The same things were measured in two ways. Each way mixes the same 10 hidden numbers, adds some noise and spreads widely along 7 directions of its own, which tell nothing about the thing.
Some things both ways: the first way, then the second way.
[ 15  34  14 -12   1 -26  10 -12  19   8   3   0  24 -26 -24  -6 -14   3
  -1 -29 -11]
[ -6  14  11  -2   7  10 -23  -9  23 -22  13  24 -37   2 -13  11  14  -6
   8 -37  19  -3 -14]

[-15  26   2  25   8  -1   9  -5  15  15   9  20  21  -2   7 -12   0  17
  14 -25 -13]
[ 50  -5  20 -15 -13  12 -28  22 -27   6  -9  59  12  11 -33 -41 -28  -6
  11 -18 -23   4  15]

[  6  32   9  22  16  31  17  25   3 -16 -15  -8 -15  12  33  14 -23  23
  19  10  -1]
[ 28  -7  25   9 -10  -5  -3  20 -19  26  19 -15  -6  -4 -12 -21   4 -24
 -19 -22  23   7 -12]

[ 18 -48 -26 -25   6 -23 -32  -1 -19   6  32 -34   9 -18 -57  -2  22 -27
 -34   6  15]
[ 20 -18   5   2 -36   5   4   0 -16   1  -8 -28   9  14  12  26 -16  11
  -3 -26   3  -5 -29]

[ -2   8  -1  -5  12  19 -21 -10 -34   6   7  -7   8   3   7   7  13  -2
  -7  -2 -17]
[ 21  27  35 -21  10  10 -30  16 -16  18   3  27  -7   0 -42 -36 -26 -26
  -6   3  -5  -3 -20]

[-18  -1 -23   8  28 -12 -13 -20 -34  11  -1  23   3 -48   7   6   6  30
  18   1  -1]
[ 34 -21  76  -1  -2  14 -51 -30  27 -25  27  44 -36 -34 -14 -15 -12 -14
  31 -53   9 -22   4]

[ -2 -12  25  14 -12  36   6  28  -8   5   6  42 -19  -3   1 -32  24  -1
   1  13 -20]
[  5  50  32   9   1  -5 -70  24  34  38  -7  43 -46  16 -60 -18  32 -45
  -3  -8 -22  -1 -40]

[ 21  56  40  12  17  13   3  15   5  -7 -15  24 -11 -12  34  -9 -25 -16
  -1 -22   1]
[  7  -5   9 -19  -1  -4 -27 -30 -19 -35  -2 -14   0   4   3  35  -6  11
  12   5 -11   6   8]

[ 15 -21 -18 -13  -4 -18 -20 -14   0  -2  23   8  11 -15  19  31   2 -10
 -11 -20  -3]
[  0 -12  19  -6 -21 -18  -9   6  11  -7  27 -15 -50  -4  35   4   1  -8
   7 -33  11  -2 -30]

[ 25 -52  21 -28 -26 -39   9  -1  13 -15 -10   9  11  17  -6 -14  26 -11
 -19   5 -12]
[-18 -13   2 -18 -20  -5 -23   1   6 -36   6  -7  12  21   4  -4  -2  26
  24 -12  20 -17 -12]

[-11   3 -14  31  -7  -8   4  -6  -2  16  -5  -3   3  -8  -4  10 -12 -15
  14  28  15]
[ -1 -36 -13   9 -15  24  26  -8  26  22  -7  27  25   9 -16 -35 -24 -14
  -8 -14   0  30 -10]

[ 22  -3  19  -9   2  -4 -14 -18 -15 -26   5  -7  50  11 -10   8  26   3
  25  23 -20]
[ 46 -23  23   3 -30  33 -18 -14 -15  15   5  -1  25 -16 -22  12  -4 -12
 -19   0   8   4  -1]

[ 25  -4  44 -12 -24  13  24  40  33  -4 -20 -12 -16   5   8 -23  -3  15
 -42 -34  -8]
[  7   3  -2 -18 -20  -6   5  16 -23 -13 -11  -2  24  15 -14  10   0  -6
  -1  -7  23 -15   4]

[  1  32   8  -7  -8  -8   2   9  34  32  33 -48  27  -5 -37 -30 -23 -18
 -18 -33   9]
[ 42 -11 -49  33 -32  11  19  58 -12  62   5 -13 -14  12   4  16   7 -10
 -27 -36  -4  26 -34]

[ 33 -37 -10 -15 -32 -24   7  -3  16  -6 -18 -11  44  29 -28  -2  35  34
 -33 -26 -24]
[  5 -29 -34   1 -18  -9  34  19  -9  -6  33 -36  -2 -19  50  -1  -2   4
  -3 -27  23  14  -1]

[  2 -31 -17 -13  -7   0 -10  13  -7 -28 -11 -19 -50   9 -13  11 -14  -5
 -16  26  27]
[-45  21 -35 -10  11 -18  -8  -3   2 -25  -6 -37  16  28 -10  27  18  16
  23   7  15 -35 -32]

[  2  10  12   4  10  -8   0   1 -13  19  -9   6  13  -3   7 -19   5   2
  -7  -9 -19]
[  6  14  25  -7  -9  17 -42 -17  -3 -23   4  18   2  -2 -29  -1  -2   8
  -5  12 -23  -1  -6]

[ -1  -1   3 -28  -4  -8  -3   0  12  22  14 -20   7 -21 -23  -4  -6  -1
 -17 -22 -16]
[-10  60 -18   0  22  30 -46 -10  37 -47  13  33 -24 -29 -29  43  36  -3
   8 -12  -7  -9   9]

[ -2  10   9 -12  22  -2  24  12  -6  -4 -28   0 -17  16  -6 -14  -2  10
  12  26 -18]
[  4   2   9  21  15  39 -17 -10  36   9  13  17 -21 -30 -21   1  -6 -19
 -16 -31   9  37 -13]

[-33  -8 -13  -5  26 -22  17  -4  -2   8  -3 -12 -40  18 -27   4  -6   4
 -14  -4 -26]
[ 21  13  38  -7 -26  10 -52   0 -16 -16  35  22 -36   0  -3   5  18  17
   5 -31  -1 -50 -52]

[-18  33  -2  19  21   5  22   5  -1  -9 -51  26 -11 -10  28  -9 -15  60
  33   5  -5]
[ 10  -5  -3 -14   6  -3  -8  13  -7   1   0  16  14  29 -20 -43 -17   2
  22 -18   8  -3  -4]

[-23  30  -7  27   7  11 -17  -6  -3   3  -5  12  -4 -30  15  -1 -27  17
  24  -1  16]
[-45  15  -6   1  17 -41 -16  14  46  14   6 -17 -48  66 -22 -28  14 -10
  35  10   4 -10 -39]

[ 18 -31  -8   1  20   7 -18   4 -21 -28  11   5  -1  23 -35   9  33 -27
  -5  31  -8]
[-66  16  57  -9  14 -22 -27 -61  38 -45  -3 -49 -29  29 -18  12  -9   1
   7  42  -4  11 -21]

[ -4  10   5  -1 -13   4  22  -7  -4   6  35  -5 -10  34 -32 -14  14 -34
 -16  -6 -10]
[-53  22 -26 -19   4 -17  -9  22   0 -42  -4 -39  22   3  -3  18  -5  21
  12  16  20 -18 -12]

[-21  33 -13  42  42   9 -17 -16 -33  -1  25  -9   6 -20  10  26 -20 -12
  46  35  12]
[  3 -57   6  13 -26  16  37 -14  16  22 -16 -20  26   4  -8   9 -35 -19
 -17   7  19  38   7]

[-18  10 -45  15  24 -16 -24 -22   4  -1  18 -10  14  -6  -6  33 -20   4
  16  -6   4]
[ -3  -7 -42  -7  28  10  16 -12  14 -30   2  14  -5  -7   9  11 -26   2
  19  -8 -14  42  37]

[ -8  15   2  11  10  14   6   3  -2  -1  -2 -40  -9  19   6  21 -12  15
 -14 -13  -4]
[-21 -24   9 -19  40  -8  33  13  18 -21  14   4  -4 -14 -10 -34 -46 -25
  24 -15  62  15  40]

[-13 -11  -4  19  20  23   3  21  16 -12   8  -9 -22   0 -20  29  -6  23
   3   4 -22]
[ -3   6  42  -8  15  -2   4  -7  25 -23   6  29 -37   8 -26 -10 -10 -33
   6 -21  29  12  22]

[-41   9 -28   6  35 -15  39 -10  25 -20  -7 -23  -6  37   8  21 -17  43
  37   8   2]
[-11   1  35   7 -12  13 -40 -16  44   2  19  23 -16  -6 -36 -12  25 -18
   1  -1  13 -19 -25]

[-22  38  12   4  16  12  10   7   2  -2 -31  21 -30 -25  47  -6 -31  30
  23  -6   9]
[-11  11  38 -21  12 -11 -40 -20   1 -53   5   4   5  23 -29 -18 -16  21
  40   6  -5 -39   3]

[  9 -12  -5  -4 -11  -9  16   1  -1   5   3  16   9  19 -13 -30  27 -19
  -7   5  10]
[-36 -24  25  12  18  -6 -25 -39  46 -50  17 -28 -11 -25  11   0 -24  15
  28  -4  -7  19  10]

Other things, the second way, with their names:
(518): [ 32 -35 -13 -13  -9   3  23   6 -39 -29  32 -15  19   1  21 -11 -24  26
  17 -12  20 -11  28]
(181): [  4   8 -20 -17 -13  21  -5  -8  23  32 -14  38   8   6 -38  20  21 -43
  -4  15  10 -11 -18]
(194): [ 21  -9  43  10 -29  18 -26 -38  -4 -28  14  11  10  26 -31 -10  -4  24
   2  10 -26 -24  -7]
(94): [ 12 -16  -3  12   6   7  -3  -4  21  42   2 -12  -7  -8 -20   0  -8 -34
   2   6  -3  19 -12]
(252): [ -7 -17  43  -9  10   5 -16 -17  17 -13  14  40   5  11 -28 -78 -42   3
  25 -10  -9 -12 -16]
(491): [  4  -8  44  15  34 -13 -19 -11  -2 -52  46 -56 -16 -29   4  -9 -22  20
  27 -13  16 -13  23]
(173): [ 29 -30  40  -3  -1  12 -48  -6  23  -1  35  27 -24 -27  -9 -25   5 -13
  21 -38  26  -4   3]
(465): [ 34 -10  16   2 -31  26 -24  -5 -17 -11  -9  16  19  37 -32   8 -13  26
   8 -19  -6 -24 -14]
(270): [ 20   8  23   1 -29   9 -29 -12 -18  -1   1   8 -25   6  -6  35  11  -6
 -20 -18 -17   2 -35]
(613): [-12  23 -16  -6  -7   7 -31  10  12  -8   8  15 -27  -4  -3  19   5   5
   4  -6 -20  -3 -33]
(446): [ -6 -12 -18  11 -23  34 -14 -62   8 -43 -22  -2  35  -7 -12  78  11  22
  -2   9 -23   3   3]
(256): [-15  17  34 -15   7  12  18  10  12  14 -29  25 -12  20 -46 -16 -50 -38
 -22  -5  15  28 -16]
(300): [-33  13 -26 -17 -26  13  16  20  14  -6 -11  10  37  25 -16 -32 -25  11
 -10  29 -13  -3 -24]
(96): [ 10 -13 -15   4  -8  -2   1  13 -29  -6  -3 -27  41  25 -11 -16 -26  28
  13  -2 -11 -13 -14]
(411): [  9  28 -29   0  -4  25 -31  25  -5 -27  21  30  20 -32 -22  16  35   5
  -5 -16  16 -20  10]
(114): [ -6 -14  44   7  22 -12   0 -16  35 -29  33 -19 -36   7   8 -55 -37   4
  29 -22  -1  14   8]
(50): [ -4  16  38   9  -9   8 -31  16   6 -24  14  -6  -4  -8 -24 -16 -16  12
  -3  -8  -1 -15 -16]
(88): [ 35 -24 -24   2  -8   1 -21  18 -32 -12  16 -24  33   2   4  -4 -11  35
  28 -18   2 -17   7]
(593): [ -3 -31  30 -17   0   6  11 -13   4 -21  -6   5  45  -1 -25 -49 -63  -3
  15  29  -3   9  31]
(236): [ 42 -21 -10  -8 -21  13   1  23 -34  -7 -13  13  31  -2  -5   8 -24   7
   5 -32   7   5  18]
(334): [-22  31 -50  -5 -17  30  -9 -19   7   3 -31  14  59  16 -42  19  13   0
 -23  58 -47   8 -17]
(514): [ 19  -4  12  -5  -7  16 -44  -4  11  17  32  21 -13   7 -14 -39   3   6
  22 -21  -7 -32 -49]
(146): [ 22   2  21  -1 -31  13 -39  -5 -18   4  13   0  -9   7 -14  19  16   6
 -11  -2  -7 -20 -37]
(204): [ -8 -10  28  12  -5 -16 -20 -31  -3 -59  27 -45 -18 -15  19  42  18  19
  10 -14  10 -13  10]
(368): [ -4 -26 -34 -27 -31  -9  28  22 -15  -6 -21 -28  23  18  27  21 -29   2
  -4  -2  17  32   6]
(522): [ 10 -33  47  30  -2  33   5 -37  34   0  13  25 -31 -26 -23  14 -25 -22
 -13 -19   2  22   1]
(174): [ 40 -36  -5  10   2  14 -20  13  -2  11  22  -8 -11 -40  11  15 -31   2
  22 -24  -4   4   2]
(118): [-50  12  17 -13  35  -3   9 -29  33 -44  -5  11  10  18 -45 -17 -21  -8
  26  21  16 -16  15]
(405): [  3  51  -9 -27  20  10 -40 -12  -7  -3 -15  19  15   3 -44  12   4 -18
  13  15 -22 -25 -20]
(616): [ 18 -20 -55  -1  -6  24  29   9  18   9  -3 -11   0 -11  23  28 -24  -7
   0 -15  -3  48  13]
(24): [  6  14  -1 -26  20  -9 -42  11 -33 -36  13   7 -11  12  -4   1  -7  26
  34 -31  13 -22  -9]
(347): [-36  -2   9 -10  10 -15   8   3  23  -8   2  21 -24  13  -7 -32 -30 -13
  11  -4  -2   9 -19]
(337): [-17  29  10 -18 -12  -7 -11  -4  10  -6   2 -30  10  22 -15  -8  11  -8
   1  12   9 -27 -37]
(235): [-12 -37  46   5 -13 -12  17 -18  14 -31  -6 -27   2  24  -2 -20 -56  13
  11   3  -2  22  16]
(399): [-14   7   7  -9 -17   6 -13   3  30   4 -17  15  -3  35 -30 -12  -3 -14
  -5  10  -1  25  -8]
(441): [-22  28 -13 -45   5 -23 -63  14  21 -11  11  12  -3  18 -13 -16  38  -5
  45   5  18 -44 -25]
(396): [-15 -35 -21  42  14   5  17   6  44  11  41 -36 -41 -46  23  22  -5 -13
  -4 -12  16  35  -2]
(355): [-34  13 -22   3  -3  21 -16 -17  86  25 -12  17 -26 -32 -15  33  14 -52
 -11  25 -18  39 -17]
(306): [-43   9 -55 -21  19   8  27  -8  31 -10  -2 -16  16   1   3   7  -3 -13
   3  15  17  25  -3]
(400): [  4  14 -17  13 -12 -13  10  16  -3   5   3 -58   9   5  11   2   3  -4
 -20   4 -15  33  -6]
(217): [-29  52  -1  -7  15   1 -10  29  11   2 -24  11   2  27 -46 -26 -19 -15
 -12   7 -11  17 -23]
(265): [ 45 -33   2  38 -29  29 -12   5  -1   6  25 -15  10 -27   4   3  -3  15
 -13 -32  -8  15   0]
(117): [ 40 -32 -37 -14 -29  28  22  21 -20  12   7  26  40 -41  15   6 -15 -16
 -11 -15  10  14  22]
(49): [  1 -26   1  12 -25  12  -2  27  11  49  -4   6  -4  12 -14 -24 -39  -7
  -5  -8 -11   5 -58]
(455): [ 22 -32  47 -17 -35   2 -26 -27 -18  -1 -18  22  18  22 -30   7 -13 -10
   7   8  -2 -15  -2]
(361): [ 17  10 -38  -9  -6  16 -36  -7 -10   0 -11  -2  15   2  -1  31   5  12
  10  -8 -29   7 -22]
(153): [  6 -43 -13 -24  18   9   2 -32  -8 -78   7   5  29 -27  21  22 -35  28
  45 -26  25   9  65]
(116): [-17  21   1  -2  12  -5 -17   6   3   0  -8   2  -9  18 -23  -6  -9  -6
   5 -17  -2   3 -31]
(140): [ -8  21 -62  -1 -49  38  21  25  19  36 -20  12  26  11 -10  13   3 -11
 -44  24 -33  26 -44]
(462): [ 18 -25   6   4 -24  21   6 -20  23  36  -2  11   9   2 -23  -2   9 -39
 -15   6  10  14 -10]
(74): [  1  -1 -12 -13  -2   8 -28  -1  11  10  -2   0   4 -26  -6  23  -2 -20
   7   1  -2   2 -16]
(83): [ 42 -28  72 -19 -22   1 -49 -10  -3  -9  10  11 -23  -5  -7  -4 -23  -8
  22 -31  16 -18  -8]
(425): [ -2  46 -32 -22  18  11 -10 -16 -12 -38 -24 -22  35  -4 -18  40 -11   6
   7  20 -28   5  16]

Some of these things the first way, each followed by its name:
[ -3  10  20  12  27  -8  10  15   7 -24 -27   8 -14   5  29 -16  -7  36
  -1 -21   2] : (455)
[-29  -9  16   0  20  -2  14  22  22  -5   6 -23 -42   3 -40 -11 -19 -20
   8  32   1] : (465)
[ 22  58  40   1   3  -2  21   7  19   6   7  26   7 -12 -10 -26 -14 -15
  -5 -36 -18] : (270)
[-21  20 -25  35  15   1 -27 -32 -15  -5  19 -16  17  -8   7  58 -27   3
  38  19 -12] : (518)
[  0  16 -11  -3  19 -20  -8 -29 -16 -34   6  20  -6   6  -7  22  -9  -6
  27  13 -13] : (24)
[-18   6 -30  17  13  -6  -7 -17  -1  11  50 -27  24   0 -17  24 -17 -37
  45  44  15] : (265)
[-28 -26 -41 -12  36 -11 -13   1 -13  33  17 -47  -4   6  14  -2  10   1
 -39 -31  19] : (355)
[  2  43 -18  -7  21  24 -18 -11 -15  16  25  -9  20 -28 -32  -5   3  -4
   0 -21  11] : (425)
[-29  -6 -19   1  15  -9 -10 -21 -29   3   6  40 -25  -5   8   6   3   5
  21  11 -31] : (613)
[ 13  19  17 -14  -6   2  -3 -19 -25 -10  -8  31  14   2  23 -20  21   8
   1 -18  -8] : (74)
[-24 -16 -18  -8 -16 -20  14 -22   0  30  -3   0  20   9  -8 -13  19  21
  -4 -12 -24] : (300)
[  0 -13 -28 -14  29 -20 -27  -6 -25 -16  -9   6 -19 -10  23  13 -11  -6
   9  20  20] : (361)
[-15 -39   4  19  26  29   4  42  -1 -28 -47 -24 -54  22  38  29 -11  29
   0  42   4] : (462)
[-27  -1 -17  15  23   4  -8 -22 -11 -24  -3  -7  -1   7 -18  27   8  38
  18   5 -14] : (181)
[ -3 -22 -11  -5   0 -14  -5  -2  -3 -13  -4 -25   7  25 -19 -12   7   4
   1  18  10] : (88)
[ -1   9  -4  14 -14   5 -17 -36 -26   9   6  20  58  -8  11  -4  31  17
  23  -2  -8] : (593)
[  4  18 -29  13   3  -1 -29 -29 -38  -6  29  30   7 -31 -13  19  -8 -20
  34  26   8] : (116)
[-38  -9 -41 -12  19 -20  10 -14  18  35  30 -42  11  16 -15  13  -6  -4
  -4 -14  -5] : (140)
[  1  -4 -19   4 -27 -16  -9 -27  -7   4   7  37  20  -7  -2   0  12  12
  -1 -22 -12] : (347)
[  1  50   3 -11  14  21 -12   5 -25  21 -31  -5 -11 -39  16 -25 -15  32
 -23 -40  17] : (405)
[ 41  22  37  17 -21   9  -8   3 -18   0  -6  46  23 -34 -13 -22  12   1
   3  -3 -21] : (204)
[-35   6  -6  -1  18  15   0 -10 -18  -7  18  -1 -23  32 -14 -12  11 -11
  11  15  -9] : (174)
[  4  30  39 -13  13 -16  42  40  32   1 -49   1 -41   1 -10 -57 -25  18
 -24 -20   9] : (446)
[  9  16  20   8  -4   7 -12  12   2  32  17   0  11 -39  20 -17 -13 -28
  -8 -15  18] : (235)
[ 48 -65  13 -30 -14 -31 -29   5 -10  -5   7 -10  31   4  -1  -8  43 -15
 -56 -24 -15] : (368)
[-14  -5   2  18 -14  16 -12 -12 -37  -4   6  22  -2  20 -12  -7  15  -4
  23  38 -32] : (396)
